Each cloud of rows lies close to a flat space through zero, with a little noise off it, and is much wider in some directions of that space than in others. After each cloud: how many dimensions does that space have?

[[ 15 -47  16  31 -23   7  -9 -43  21 -22   0 -46  70  27  32 -15]
 [ -6  48  11 -37  27   4 -32  28 -29  15  20   1 -28 -24 -33 -16]
 [ 11 -56  -1  15 -16 -18  13 -23  26 -13 -13 -12  23   4   2  -3]
 [-28  37  -9  12 -18 -19 -13 -38  -4 -26  -9  -3  53  12  28 -20]
 [-13  57  -7 -13  11  21  -6  31 -28  18  13  22 -33  -4  -2  11]
 [ 19 -77  -6  27 -22 -21  20 -32  41 -23 -25 -16  28  11  12  -6]
 [  3 -27   0  14  -9  -8   4 -25  12  -8  -9 -14  31   9  11  -1]
 [ 12 -55  10  28 -12  11   1 -38  18  -1   3 -38  49  27  13   6]
 [-11 -44   9  45 -21   2   2 -78   9  -4  -7 -40  91  42  31  11]
 [ -9  -1  -3  -5   2 -20   1 -12   0   1  -7   3   2  -3  -8   3]
 [  8 -82   6  10 -12 -61   3 -58  36 -25 -26 -30  53  -8 -15 -28]
 [-19   9 -10  17 -13 -17   2 -32  -2 -12 -14   1  43  13  25   1]
 [ 41 -48 -19 -13 -15 -35  32  45  47 -37 -23  31 -60 -37 -10 -21]
 [-11  44  -2 -35  16 -42 -18  22  -8 -16  -2  19 -27 -38 -28 -43]
 [-12  24   7 -10  12  14 -12  -2 -23  19  12  -4   1   2 -10   7]
 [  5   4  -4 -10   3  -1   6  18   4   0  -1  12 -23  -7  -4   0]
 [-25  30 -13  -5  -5 -29   6  -9  -6  -6 -17  22   2  -9   0   0]
 [-26  55   0  -5   1  -2 -14  -8 -25   2   5   4  20   2   6  -9]
 [ 10 -25   6  18  -4  19   4 -15   9   7   2 -23  21  17  14  13]
 [  3 -39  -3   2  -4 -28   8 -24  15 -10 -17 -12  27  -2  -8  -9]
 [-11  27  12  14   2  42 -10 -13 -24  24  19 -15  21  26  16  27]]
 => 5

[[ -4   1  12  16  -1   6 -13 -14   0  -2   2  15 -12  13 -17  -3]
 [  6   4  13 -36 -12 -13   1 -10  -7   0 -28  24 -21  43   9   5]
 [ 21 -18  16  40  13 -10   5   9  32  -5 -12  20 -15 -13  50   6]
 [ 17 -50  -6   4  17 -10  11   7  21 -15   3   8  45 -10  26  -4]
 [ 10  44  16  -6  -2  13  -4   9  -1   1  -4  -1 -31   8   4 -11]
 [ -2  -6   7   8 -28   0 -13 -11  -2  23 -22 -31 -10 -28  11   1]
 [  3  -3   3  22  19  23 -10   6  18  16   2  17  -7   5  -8  12]
 [ 23  30  49  32  11  46   6   9 -31  -2 -23  23  20 -64 -27 -35]
 [ -8  21   2   7 -27  -9  -4 -16  -4  13  14   7 -45  17  12   3]
 [-12  44  19  -4 -23  49   1 -25 -32  22  -9   9   8 -29 -27   9]
 [ -6  36  14  -9   4 -14  23   5 -19 -11 -12  37 -29  51  23 -23]
 [ 13  19  20  -4   7  27   5   4 -10 -10  17  30  33 -23 -12 -25]
 [-12  21   0  24  24  17 -16  -2  30 -29  26  -7  30 -71  43 -23]
 [  0 -25  -9   7   9  11  16  33  -8 -22  -4  11  13  11 -36   1]
 [-22 -28 -24 -29 -16  28  -5  16  -6  13 -18   2   1   5  13 -22]
 [  6 -23   6  -4  -9 -16  -2  -9  -1  -6 -17  -6 -20  53  11 -26]
 [  3 -10  12  50  11 -15  -2 -24  24  10   2  20 -33  19  33  19]
 [ 11 -18   3 -11 -15   2 -16 -23   1  41  -5   0 -19   4   1  15]
 [ -6  12   1  -6  -2  -9  -1  -4   4   2   1  -3  -3  36   3  -5]
 [ 23 -24  21  28  24 -17   1 -27   3   5   9  16   8 -10  24 -21]
 [ -3 -35   2  -8 -26 -38  -8  -8   7  29   3  21  22   5  10  -1]]
 => 14

[[ 18  -4   2   4   6   9  11 -12  -1  -6   9   5  -2  -3  10 -13]
 [ 51 -13  21   1   9  14  30   9   2   9  -1  -9  17 -16  28 -33]
 [-37   7 -18 -24 -23 -10 -20  36  39  -6 -47   3  14  22 -55  36]
 [-17  -1   1 -27 -26 -11  -7  49  43   0 -56 -13  29  12 -39  26]
 [ 26 -14  19  12   7   9  19 -23 -14  -5  16  -2  -1 -22  40 -26]
 [  8   8  -6  -4   4  -3   0  10  -3  13   3  -3   0   7  -9   3]
 [-48   4 -19  -6 -14  -8 -23  -2  21 -19 -15  11  -9  14 -28  25]
 [ 24 -14   8  14  15  22  22 -40  -1 -24  23  22 -13 -17  33 -34]
 [ 11  16 -15  -5   8  -3  -5  20  -6  20   5  -2  -3  18 -23   6]
 [ 12 -15   9 -18 -17   6  14  29  43 -14 -44  -5  29  -2 -12   1]
 [ 15 -17  16  -1  -4  10  17  -8  17 -21 -11   3   9 -16  18 -19]
 [-14  -2 -13   8   6   6  -5 -32  -2 -21  17  18 -21   1   5  -4]
 [ 41  -3  16   8  13  10  21  -3 -20  16  18  -7   5 -14  32 -29]
 [-28   0   4   3  -9  -9 -12  -9  -2  -8  -2   0  -6  -6   2  11]
 [  6  -4  -1   4   4   8   7 -18   1 -13  10   9  -7  -4  12 -13]
 [ -2   2   6  22  14  -3  -3 -36 -40   3  40  -1 -20 -14  35 -10]
 [-46   7 -18  -8 -14 -12 -24   6  16 -11 -16   7  -6  17 -34  30]
 [ -3  10  -7  13  12   0  -8 -17 -24   7  29   4 -17   3   8  -5]
 [-67  12 -33 -12 -17 -12 -35   2  26 -22 -21  18 -13  28 -52  43]
 [ 29   0  -2  -7   3   7  14  19  13   6  -7  -1   8   5  -7 -10]
 [ 15 -10  14   2  -1   4  13  -1  -3   1   0  -6   7 -14  19 -12]]
 => 4

[[ 39  -1   5 -20 -13 -12  -9  -1  36  -9  40  46 -31  20   1 -21]
 [-46 -11 -52 -16  38  10 -29  16   9  26 -58   2  78 -31   3  -9]
 [-21 -27 -30 -27  31  17 -49  12  37  43  -7  42  68 -32  10 -18]
 [ -3 -21 -26 -19   5   3 -11  -8   8  11   6  16   2  -7  21  14]
 [ 17   9  37  34  -9 -10  40  -5 -48   5  -3 -75  -7  29   0   9]
 [-18   3  31  34   8  14  19   1 -37  24  -8 -56  25  -8  -4  10]
 [ 39 -16  19   4 -47 -10  24 -18 -21 -21  29  -1 -52  19  -7   2]
 [ 25   1   3 -21  -5  -5  -7 -14  26 -12  46  32 -49  15  27  19]
 [-24   5 -29   3   7  -3   7   9   5   4 -27   9  20 -14 -20 -17]
 [ 26  18  12 -19  -5  -4 -18  15  37 -22  30  37 -16  16  -5 -31]
 [ 46  17  45   6  -9 -12  11  -3   1 -10  38 -19 -34  41  12  -1]
 [-24  32 -13   8   1  -1   8  19  -7 -35 -36  -9   2  -6 -21 -11]
 [-63 -14 -41   8  12  23   8   1 -18  18 -22  -5  27 -49  -6  15]
 [ -1  14 -14 -25 -10   3 -14  -8  -1 -61   3  10 -57   5  34  45]
 [-23  18 -27  -7  19  -4 -10   8  20 -10 -27  20  11 -10  -6  -3]
 [ -6  31  14  30   2 -11  25  16 -36 -14 -54 -60  26  15 -28 -17]
 [ 34 -19  27 -12  -5   3 -16  -9  14  16  51  16 -14  13  22   4]
 [ 91 -19  67   3 -23 -25  17 -35 -18   8  69 -37 -62  71  48  35]
 [-22  -8 -16  -9  14  10 -24  -4  21   8  -8  33  13 -23   3  10]
 [-43 -14 -14  20  19  17   3  18 -17  47 -34 -24  77 -35 -27 -26]
 [  5 -11  20   2  35   6 -26  -3  35  58  18  22  40  -4  11  -4]]
 => 8

[[  0  -5  -4   8 -15  -8 -10  -8  -2   4   6   3  15  -3 -14  12]
 [  0  -9  10   7  -9  10  29 -11  31  -5 -10 -10 -26  15  17  -7]
 [ 12  14  -2 -11   4  15   6   2  -6 -11  -6   6 -38 -12  19   2]
 [  7 -25  -8  27  -8   7 -11  -4   1  -5  12  10  11 -16   3   7]
 [ 17  20 -11 -10   9   8 -13   4  -9  -3  -5  -4  -3 -18  -4  22]
 [ 23  23  -2 -21  31   9  23  -3  34   5 -18 -57 -29  13  17  37]
 [  6   8  -6  -3  31  -2 -10   7   1   5  -3 -26  18  -4   1  17]
 [  2  12   1  -2   6   0   6  -8  17  -2  -6 -16  -8   1   0  12]
 [  0 -18  11   4 -29   5  35  -9  31   8 -12  -6 -14  30   6 -11]
 [  0  -3   4   5  15   4  10  -3  18  -2  -5 -19  -6   5  14   3]
 [ 15  19  -8 -16  20   4   3   9  10   4 -11 -24   8   4  -9  17]
 [ 22   9 -12  -9  10   5  -7   7  -4  12 -10 -21  19  -3  -5  27]
 [  9  29  -3 -21  27   4  -3   0  -8  -5  -6 -19 -30 -14  17  20]
 [ -7 -21  -1   1 -29 -12  -8  11 -20  17   7  24  39  14 -24 -17]
 [ 17 -12 -10  10   9   6  -3   2   9   4   2 -16  14  -3   1  21]
 [ -9  -1  12  -1  -9   1  18 -10  13  -2  -7  -2 -22  11  14 -12]
 [  2   1  -4   4   7  -3  -8   4   4   6  -2  -9  27   2 -13   7]
 [-17 -20  -1  17 -16  -8 -20   6 -27  -4  18  41  26 -10 -14 -28]
 [  3  14  -4  -7  11   0  -3   3   4  -3  -2  -5   1  -3  -9   7]
 [  7  -9  -7   8   8   3  -6   2  -1  -3  11  -2  -1  -9   3  10]
 [ -7   8   3  -2   4  -4   1  -3   3  -5   4   3  -8   0  -4  -3]]
 => 8

[[-24  37  26  40 -12 -54 -11 -18   3 -26  17 -16 -22  42  -4 -11]
 [-16  20  -3  15   1 -29   2  -2   3  -3  15  -9  -9   8 -13  -7]
 [ 18 -22  -9 -14   4  27  -1   1   1   8  -9   4  14 -14  10  10]
 [-25  48   2  27   6 -57  16   1   5 -16   4  -7  -7  13 -30 -20]
 [-10  18  -7   3   5 -23  14   0  -4  12   4  -3  -3  -9 -26  -5]
 [  2   1  -1  -8   5   3  -9  -2   6  -4   3   3 -10  12   8   6]
 [ -6   1   2   2   0  -3  -3   3  -3  -7   3  -3  -4   6  -3  -3]
 [ 17 -38  13 -10  -8  53 -18  -3  -7  -3  -7  17   4   7  31  17]
 [ -5  10 -35 -13  18  -5  37   9  -2  22 -16   0  19 -41 -30  -2]
 [ 16 -18 -15 -20  10  31  10  10  -2  18 -15   9  11 -35  -1   5]
 [ -2   6   4   4  -2   3  -5   0  -5   3   5   1  -4   8   8  -3]
 [ -8   9  24  19 -20 -12 -26  -5  -1 -22  18  -4 -21  40  23   1]
 [-16  12  16  17 -10 -19 -17  -6   0 -18  11  -6 -11  24  11 -14]
 [ 13 -15  -1 -17  -1  27   2  10  -5   8  -6  11  15 -16  10  -2]
 [ -5  20  21  18  -9 -25 -18  -2  -2 -17  13 -11 -14  28   7  -1]
 [ 26 -48  -8 -32   5  70   3  19 -11  20 -20  16  17 -32  20  22]
 [-11  20 -11   7  11 -33  18  -3   2   7   2   1   3  -2 -27 -11]
 [  8 -18  13  -7  -4  20 -18   0  -3   0  -1   4   1   8  23  15]
 [-27  39  25  40 -14 -57 -16  -9   5 -28  29 -13 -26  46  -4 -19]
 [  4  -9   2  -3  -5  16 -10   2  -2   0  -4   0  -3   7  15  12]
 [ -9   8   6  12   3 -15   2  -8   7  -9  10  -6  -7   9   3   1]]
 => 2
